There are 3 nested groupings, the coarsest first. Each group lies inside one group of the grouping before and may be the whole of it. The rows also spread widely along 9 directions, which tell nothing about the answers.
Known rows, each followed by its group in each grouping:
[ 10   1  16  11   0   2   8  12  22  23   2 -15  21  14  22  17  -5   0
   3   4] -> kedur j_410 j_214
[ 29  16  19  31   3 -31 -30   6  11   9   1 -10  24  11 -13   8  -1  -8
   0   8] -> pur j_894 j_514
[ -8   5  36   7  17  -2  -9  -1   7 -17 -12  23  19  -8  -3 -33  -3  11
 -15  -8] -> kedur j_870 j_327
[-32   4 -17  -4 -17 -14 -11 -11  -7 -17   7   2   1 -15  -1 -13 -10   1
 -16 -11] -> pur j_223 j_349
[-15   7  14  12  -9 -12 -39  31  21 -14  -3  -7   2  20  10   1   5   6
  -8 -20] -> sab j_509 j_471
[ 16   5 -14 -21  10  -4 -16   4  21  17  -9  22   0  11  12 -33 -12 -10
  -8  23] -> mos j_529 j_984
[ -6  -2 -19  31 -34 -23  -5 -34  14   2  30   3   3   2  33 -27 -18   6
 -29   0] -> kedur j_870 j_762
[ -3   4  -1  21 -18 -33 -12 -19   1  -1  18  -6  22  -6  -1   4 -17  -2
 -18  -5] -> pur j_894 j_81
[ 35  24   1  15  -2 -30 -26 -13  10   5  -8   5   2  -1   2 -28  -1 -11
  10  28] -> sab j_509 j_262
[-12  12   7  16 -16   2  -9  -9  -2 -16  15  -1  -2  -3  17 -20   2   6
  -8  -5] -> mos j_358 j_198
[ 24   6  27  30  -7  -3 -23  14  40  -3   2  -3  -9  31  17 -17  15  16
  -9 -11] -> pur j_894 j_539
[-56  -9 -34 -10 -41 -16  -2 -12   6 -11  -5 -15  -6 -13   3  10  -9 -11
 -16 -14] -> sab j_563 j_122
[ 32  10  -2  12 -21 -25  15 -27   1  -3  26   0  10 -26  23 -13 -14   8
  11  22] -> sab j_509 j_65
[  9 -12 -30 -45  -8 -10  -3  24  23 -26  14  15   8 -18   9  -5 -18   9
   7  -4] -> mos j_358 j_921
[-27  -9 -35 -44 -18   1   4  21   3 -13  21   0   7 -15  19  10 -22   8
  -2 -14] -> pur j_223 j_240
[-38  13  -4  -3 -25  34  24 -15 -24  -9   5 -13 -15 -12  20  -2   7  -1
   6   0] -> mos j_66 j_281
[ 20  -8  -3  16  -9 -33  -5 -24  43 -11 -24  11  -6  -8 -11 -26   7   1
  -9   8] -> kedur j_376 j_453
[ -3  23  31   2  17 -19 -45  19 -19 -24  26  28  33 -13  14 -34 -27  11
 -16 -10] -> sab j_738 j_208
[-23 -17 -23 -24 -12   9  19   9  26  15 -15  -7   6   5  12  17  -6  -5
  -2   0] -> kedur j_870 j_862
[ 54  17  33  21  14  -4 -22  31  26   3  11   1   8  17  14 -13   9  16
  16   6] -> pur j_223 j_579
[ -8  -4  -1 -26  -5   2   2  29  10  -4  10  -2  14  -6  21  15 -12   8
  10  -8] -> sab j_538 j_402
[ 31   0   0  -2  -7 -22  17 -26  12  -7  -3   1   8 -31 -17  -9  -7   1
  10  20] -> pur j_255 j_902
[ 19  15  29  18   9   5 -10  -2  26  38 -25  -4   1  32  19 -17   6 -11
  -1  25] -> sab j_509 j_262
[ -7  -3 -14  -8 -11  -6 -21  13  26  -5  10   9  -5  11  19 -22  -9  10
 -18 -11] -> pur j_223 j_579
[ 40  12  19  18  -7 -12 -22  31  25 -12  26  -2   6   9  30  -4   4  20
  17  -5] -> sab j_538 j_402
[  0   2   6  -2 -10  13  -1  -4  28   3  -8  11 -20  11  34 -37   1   8
 -11   5] -> sab j_738 j_208
[ 26  10  22  12   3 -16   6  13  -8  17  25 -20  46  -6   5  40 -16   0
  16   7] -> pur j_894 j_81
[-17   9   8  20 -15   6  -2  -9  -7 -11  24   4   5  -2  32 -24  -8  14
 -12  -8] -> kedur j_870 j_762
[-25  25 -18  14 -22  -8 -25 -19 -22 -21   4  -2 -19 -13  -1 -32   7  -5
  -4   0] -> pur j_223 j_579
[ 33  15  32  44 -13 -20   1 -10  -2  -2  43 -13  26  -5  19   8  -6  17
   1  -1] -> pur j_894 j_539
[ 13  25  15  12   9   1 -36  29   7  31  -2  -8  11  34  23   1   0 -12
  10  13] -> sab j_538 j_402
[-14  16  -4  -7  -9  18 -35  40  14  -4  -8  -6 -21  29  29 -13  11   0
   6  -7] -> sab j_738 j_208
[-28 -11 -23 -17 -34   0  19   3  -1  -9  30 -22   9 -15  17  27 -17   9
  -2 -16] -> pur j_255 j_902
[ 21 -17   3 -16   6 -17   0  11  48   3  -5  13  14  -1   1  -6 -13  11
 -12  -1] -> pur j_223 j_579
[-25  -7  26   1 -10  -8   7   4  14 -20  -2  -7  14 -14   4  11  -2  14
  -8 -21] -> sab j_509 j_262
[ 35  -6 -39  -6 -13 -36 -18  17  44   3  -9  -5   9   2  -8  14  -2 -10
  15  14] -> kedur j_870 j_862
[ 45   0  45  23   6  -4 -13  15  57   6  -1  13  -2  30  32 -32   5  24
  -8   1] -> sab j_509 j_65

New rows, each followed by its group in each grouping:
[-36 -11  13   4 -13   6  -2  10  15   0  21  -5  19  15  26  10 -16  10
 -30 -25] -> mos j_358 j_921
[ 28   2 -10 -22   9  -7  -5  -5  27   6 -10  27  -7  -2   9 -44 -10   3
  -3  19] -> pur j_223 j_349
[-46  -4  -2  -8 -10  10   6   5   2   9 -12 -18   4   4   1  21   0  -5
 -10 -12] -> pur j_223 j_349
[-32   6   1 -23  -6   7  17  -1 -23  -7  -3  -5  12 -30   5  12  -9  -3
  12   1] -> sab j_538 j_402
[  8   4  -9  -9  -2 -20  -8   8   3  18   2 -16  27  -4 -13  28 -17 -16
   7  13] -> pur j_255 j_902
[ 17   6 -19   8  -6 -18 -26  24  33  15 -25 -19  -1  23  -7  20  15 -18
  18  13] -> kedur j_376 j_453
[ 34  -6 -12  -7  -1  -7  12 -16  45  28 -28   3 -10   6  -1 -16   2  -9
   1  31] -> pur j_223 j_579
[ 13  12  12  10   9 -15 -15  -2   5  14   0   4  18   3  -1 -10  -9  -4
  -5  11] -> pur j_223 j_349
[-27  16   2   7  -6 -34 -36   0 -21 -17  12   4  28 -21  -7  -2 -22  -8
 -17  -9] -> sab j_738 j_208
[-15  24  -6  31 -26   8 -16   6 -10   9  18 -28  -5  20  34   4   8  -5
   7  -2] -> kedur j_410 j_214
[-18  -9  11 -33  12  17  11  20  14  -8 -11  13   7  -6   7  -4  -5   8
  -4  -7] -> mos j_529 j_984
[ 26  -9  24  12 -11 -21  34 -37  18 -18   2  -1  11 -39 -15  -7  -3  16
   0   7] -> pur j_255 j_902
[-10  17  -6  -2   1   1 -16  -9  -4 -22 -30  14 -15 -13 -12 -39  14  -6
   8   9] -> kedur j_870 j_862
[-30  -1  -8 -10 -19  -1  19 -21 -10 -11 -11 -16   0 -28 -18  10  -1  -6
   2   0] -> pur j_255 j_902
[ 13  12   4  11   6 -27 -16  18  -6  17  10 -16  45  -2  -4  37 -13 -14
  14  10] -> kedur j_376 j_453
[ -6   1  -3 -10   1 -34   1 -14   1   2 -28  -5  24 -32 -34  22  -9 -21
   8  15] -> sab j_538 j_402
[-10   4  22 -10  11 -14 -32  22  14  -9   2  21  20   8  13 -23 -20   9
 -19 -12] -> sab j_509 j_65
[-19  26  10  17  -9   1 -31  23 -23 -18   3 -21   3   6  -4  13  13  -3
  13 -15] -> pur j_894 j_81
[ 36  19   8  10  -3 -29  -4 -16   0 -10 -12   1   7 -30 -16 -14   3  -8
  26  26] -> sab j_563 j_122
[ -7  -4  11  -8  11  -8   8   3  15  33 -24 -13  29   2 -17  31 -10 -17
  -4  11] -> pur j_223 j_240
[ -3  -6 -22 -20 -20 -22  16   0   1   1  17 -13  26 -31   8  33 -24  -5
   8   7] -> sab j_738 j_208
[ 42  -4  12  -3  -2  -7  29 -19  23  -6  -2   9   1 -20   5 -19  -2  14
  11  16] -> pur j_894 j_81
[ 26  -6 -18   1 -20 -31  -2 -25  45   5  -8   9  -8  -3  13 -27  -8  -2
  -9  19] -> sab j_509 j_262
[ 25   9  32   4  14  17 -17  17  25  15   8  15   1  31  31 -40  -7  14
 -11   4] -> pur j_255 j_902
[-17  -3   1 -11  -2  -3   2 -13   0   5  19  16  23  -5  20 -19 -30   1
 -25   2] -> mos j_358 j_921
[ 19  -9  -6  21 -25 -37  11 -25  36  12   0 -13   9 -10   2  15  -5  -4
  -4  12] -> sab j_538 j_402
[ 17  18  32  -1  10  29   1  24  13   6 -14  -2 -10  12  26 -15  15   6
  20  12] -> sab j_738 j_208
[-13   3  21  16 -15   4   7  -5  -2  15  42  -2  21   7  52  -3 -23  16
 -18  -7] -> sab j_538 j_402
[ 33   5 -25  -5 -16 -15   4 -13  15  13  15   0   0  -2  18 -10 -12  -3
   5  23] -> pur j_894 j_539
[-19  12  -3 -10  -5  -5 -16  28 -14  17  19 -15  29   5  21  31 -19  -9
   8  -1] -> sab j_538 j_402
[-19  -5 -31   1 -30   2  19 -23  13   7  -4 -10 -11  -4  17  -3   1  -6
  -3   8] -> kedur j_870 j_862
[-24  14  12  22 -27  13   6 -14  -7   8  20 -17  -5  10  43  -7   0   6
  -7  -2] -> sab j_509 j_262
[ 17  -1  51  -7  31  -5 -14  24  26   3  -3  27  33   3  14 -20 -20  15
 -16  -4] -> sab j_738 j_208
[ 29 -19  17  -9   9 -30   1  11  46   0   2  12  32  -3  -7   8 -19  12
 -14  -6] -> pur j_894 j_539
[ -8  13   4  24 -14  20 -20  19  23  -5 -17 -13 -27  31  18 -14  32   4
   8  -8] -> kedur j_870 j_862
[ 25   7 -18   0 -11 -23   2 -10   4 -22   5   7   6 -30  -3 -12  -1   3
  20  13] -> kedur j_870 j_862
[ 20   0  -3 -17  18 -29 -27  22  17  19  19  19  41   6   8  -4 -38  -1
 -15   6] -> pur j_223 j_349
[ 5 16 46 11 17 22  6 10  2 11 -9 -4  8  8  9 -8 10  8  7  4] -> pur j_223 j_240
[-12   9   9  30 -17   9  23 -20  -4  15 -11 -28   4  -2   5  20  15  -8
  12  11] -> kedur j_870 j_862
[ -1   1  14  32 -22 -35  -5  -9  10  -5  19 -18  24 -13   3  25  -7   4
  -6  -9] -> sab j_538 j_402
[ -4   0  -2   7 -14 -19 -29  39  25  10  12 -22  19  23  15  39  -5  -2
   2 -14] -> sab j_538 j_402
[ -1  19  -9 -13   5   8 -18   5   2 -10 -38   1 -19  -2 -19 -20  19 -18
  20  18] -> mos j_358 j_921
[-30   0 -12  16 -23  -8  -5  10   6  28  14 -35  25  19  22  43 -13 -13
  -9  -8] -> kedur j_410 j_214
[ 10  -3  -2  24 -27 -30  19 -46  14 -16  -9 -10  -5 -30 -19  -5   6   2
  -2   6] -> pur j_894 j_81
[-28   6   6   7 -10  14  -5   9  -7  35  23 -16  20  31  37  15 -19  -4
 -18  -6] -> pur j_894 j_81
[ 25  19  37  17  25  -2 -23   3  17   0 -34  10  -4   8 -18 -32  18  -1
   6  12] -> pur j_223 j_349
[ -6   9  23 -12  11  -8 -28  25   6 -20  -6  18  14  -7   0 -22  -9   7
  -2 -11] -> sab j_563 j_122
[-54   1 -16  -4 -22   0   7 -16 -17   1   4 -14   4 -12   4  10 -10  -6
 -16 -11] -> pur j_223 j_349
[  7  19   7  37 -12 -18  -4 -22   1  10 -19 -24   5  -5 -12   8  14 -18
  12  16] -> kedur j_410 j_214
[  0  15   3 -16  11  -3   3 -29 -15 -12 -14  25   5 -32  -9 -43  -9  -8
   1  23] -> mos j_358 j_198
[ -4  10 -20 -14  -7  14 -15  14   8 -11  -8  10 -19   7  20 -33   5   1
  10   6] -> kedur j_870 j_762
[-17   6   6  21  -7 -24 -33   2  12 -27  -8   7   9  -2 -11 -19   3   2
 -16 -17] -> kedur j_870 j_327
[ 28   3  -9 -13  10 -12 -18   6  36  10 -23  15   2  10  -4 -22  -4 -12
   1  22] -> mos j_358 j_198
[ 15   6  -8  31 -26 -30  -1 -33  10 -19  12   0  -3 -20   8 -22   3   6
  -2   7] -> kedur j_376 j_453
[  8  10   4  15 -15  -9 -16   2   6 -22  21   4  -3   0  16 -23  -1  15
  -7 -10] -> pur j_894 j_514
[  3  17  -3  26  -8  -4 -12   3  -6  31  11 -19  20  19  19  15  -7 -15
   5  16] -> kedur j_870 j_762
[ -4  15  28  11  -3  30 -12  24   7  -8   1  -4 -16  27  29 -20  17  17
   4 -15] -> pur j_894 j_81
[-18   8  37 -12  18   9 -19  29   8 -10 -30   6  10   2  -8  -7   4   0
   3 -10] -> sab j_563 j_122
[-36   2 -23  -9 -26   7 -20  32   8  -5  16 -19  -7  17  23  15  -1   5
  -5 -24] -> pur j_223 j_240
[ 22  -3 -11  -7   8 -26 -30  10  38  -1 -10  28  11   8   3 -32 -13   0
 -12   6] -> kedur j_870 j_862
[ 19  11  17  44 -20 -36 -14  -4  10   4  23 -22  23  -1   9  23  -2   2
   3   0] -> sab j_538 j_402
[ 29   9  24  19  11  13  -7  23  34  23 -22  -8   2  32  13  -1  19  -1
  15  13] -> kedur j_870 j_862
[ 25  16 -12   5 -15  -5  -9   3   9  -6  -1 -10 -15   3   5  -8  13  -2
  20  12] -> pur j_894 j_539
[-21 -13   6  -6 -13 -26   4 -15  16 -11   9   8  22 -19   9  -4 -24   9
 -25 -12] -> sab j_509 j_262
[-11 -14  -9  -8 -14 -17  -3 -12  32 -22  -2  15  -6 -14   0 -27  -8  15
 -26 -14] -> pur j_223 j_579
[ -4  -8 -11  26 -32 -23  -8  -1  24  -3  41  -8  19   8  33   4 -16  14
 -21 -16] -> kedur j_870 j_327
[ -8 -10  18  26 -19 -15   0  -8  22  18  33 -13  27  17  23  12 -24  11
 -34 -14] -> pur j_255 j_902
[ -9   4 -13 -15  -6 -21  -3   4  -8 -19   2  -4  16 -30 -18  13  -8   0
   9  -4] -> pur j_223 j_349
[  7   9  -6   3   7 -38 -29   2   2  -8  -2  13  32 -14 -17  -6 -16  -9
  -3   6] -> kedur j_870 j_862
[ 43   6  20  15   9 -12 -12   8  38   7  -1  11   9  13  19 -26  -2   8
   1  10] -> kedur j_410 j_214
[-30   5 -10 -16  -5 -10  -2  -6 -12  16  -7  -5  22 -13   2  14 -22 -20
  -8  10] -> sab j_738 j_208
[ 13  19  40   9  18 -24 -39  26   4 -27  -6  10  24  -7 -11 -12   1   8
   6  -9] -> sab j_509 j_262
[  5 -24 -18  -8 -19 -16  14  -2  50 -10  -5   5   2  -6   8  -3  -5  11
 -10  -6] -> kedur j_870 j_327
[  2   2  22  34 -13 -22  12 -14  11   4  -8 -33  18 -12 -23  38  12  -3
   4  -1] -> pur j_223 j_240
[-25   3  29  -7   6  22 -14  29   4  -6  15   9  10  20  30 -13  -9  19
 -19 -26] -> pur j_894 j_539
[ 19   0 -10  10  -6 -24   0 -17  26  -1 -25   1   2 -10 -16  -8   7  -9
   7  17] -> kedur j_870 j_862
[-17  19  19  13   6 -13 -33  -1 -19   1  28  15  28   3  16 -27 -26   5
 -28  -9] -> pur j_223 j_240
